The groups are shells around one centre, one inside the other: the same stretched ball of 5 dimensions in 8 sizes.
In the rows, zero is written as 128.
Some rows, each with its group after it:
[137 131 146  88 133 134 158  88] -> Z_481
[136 168 143  69 112 169 116 128] -> Z_74
[ 99 217 131  93 140 173 113 109] -> Z_757
[ 99 154 120  91 128 189 117 128] -> Z_471
[127 139 135 110 133 156 152 126] -> Z_984
[152 165 152  95 122 141 146 125] -> Z_984
[150 128 138  81 117 181 142 161] -> Z_757
[120 205 135  88 137 181 125 136] -> Z_74
[125 138 130 108 132 171 147 142] -> Z_481
[153 166 152 108 120 137 147 134] -> Z_520
[114 150 135  90 135 152 138  93] -> Z_984
[170 127 155  89 116 140 160 136] -> Z_520
[151 125 148  86 109 144 141 125] -> Z_520
[156 154 145  87 124 168 149 155] -> Z_520
[ 92 191 122  85 122 191  94 125] -> Z_862
[177 147 155  71 102 167 137 169] -> Z_563
[122 164 141  94 137 145 143  94] -> Z_984
[133 127 130 101 137 178 158 149] -> Z_862
[145 177 144  90 111 169 122 156] -> Z_984
[165 147 160  83 122 127 157 108] -> Z_563
[135 131 142  56 124 163 136  99] -> Z_471
[136 173 147 119 136 131 155 113] -> Z_757
[116 168 127 125 139 175 143 151] -> Z_563
[133 165 141 130 128 141 149 135] -> Z_757
[112 216 131  98 133 184 114 143] -> Z_481
[130 184 134  82 138 190 135 149] -> Z_757
[149 134 146 114 115 141 150 140] -> Z_74
[116 182 131 118 139 167 139 137] -> Z_520
[112 185 133  53 131 188 111 109] -> Z_862
[133 124 140 104 126 141 152 110] -> Z_74
[120 185 135 131 126 156 131 145] -> Z_471
[123 151 132  61 143 188 142 116] -> Z_471
[145 106 139  91 137 161 171 128] -> Z_563
[124 183 138 114 148 155 153 122] -> Z_481
[121 167 127  92 133 194 132 156] -> Z_481
[165 166 150 114 119 154 152 172] -> Z_563
[123 154 141  75 137 153 141  87] -> Z_74
[135 101 135 103 136 153 170 119] -> Z_862
[131 118 142 112 135 125 167  91] -> Z_862
[120 156 129  68 114 194 109 143] -> Z_471

New rows, each followed by its group:
[131 130 140 101 118 146 141 117] -> Z_74
[138 204 151  92 121 146 123 119] -> Z_862
[156 167 147  90 133 165 156 149] -> Z_471
[122 166 137  51 128 182 120 107] -> Z_563
[154 159 147  64 115 175 131 146] -> Z_481
[103 153 119  88 126 199 115 144] -> Z_862
[110 166 134  77 133 165 125  95] -> Z_520
[135 139 141  63 126 165 138 109] -> Z_520
[167 127 148 100 111 157 154 167] -> Z_757
[111 222 131  96 128 189 105 150] -> Z_471
[124 202 138  84 109 177  97 145] -> Z_563
[113 187 128  91 147 187 136 132] -> Z_74
[117 157 136  80 125 162 125 104] -> Z_984
[112 155 128  88 151 179 150 115] -> Z_74
[107 210 131 112 158 170 143 120] -> Z_862
[136 121 135 104 129 161 156 137] -> Z_481
[113 174 140 119 147 131 153  85] -> Z_862
[141 103 142  86 144 145 178  96] -> Z_862
[144 175 149 101 113 144 129 133] -> Z_520
[125 190 139  74 116 177 107 132] -> Z_481
[174 138 156 120 103 131 153 162] -> Z_862
[142 189 150 111 126 137 140 125] -> Z_757
[128 141 133  73 127 184 134 133] -> Z_984
[ 99 198 122  65 134 211 102 134] -> Z_862
[123 212 131  98 128 197 115 172] -> Z_862
[158 182 150  88 131 164 150 151] -> Z_862
[179 146 164  91 111 125 157 132] -> Z_563
[111 174 128  75 144 193 132 125] -> Z_74
[ 91 152 116 100 148 190 136 119] -> Z_563
[171 115 153  73 110 153 153 142] -> Z_481
[116 179 126  95 150 195 144 146] -> Z_862
[ 94 153 124  75 147 178 133  85] -> Z_757
[ 92 159 125  93 160 165 149  79] -> Z_471
[117 178 138  84 111 160 104 114] -> Z_862
[ 98 192 121  90 153 199 130 131] -> Z_471
[154 172 148 120 108 148 134 165] -> Z_471
[115 157 127  97 132 184 132 141] -> Z_984
[184 124 159  77 100 149 149 157] -> Z_471
[102 179 126 128 128 165 122 136] -> Z_862
[156 142 152  89 103 143 134 134] -> Z_74
[133 124 144  93 125 134 150  92] -> Z_757
[ 81 214 122  98 152 179 116  98] -> Z_471
[106 167 125  89 149 186 139 121] -> Z_520
[123 136 137  97 124 149 139 106] -> Z_520
[106 185 135  96 133 156 122  98] -> Z_74
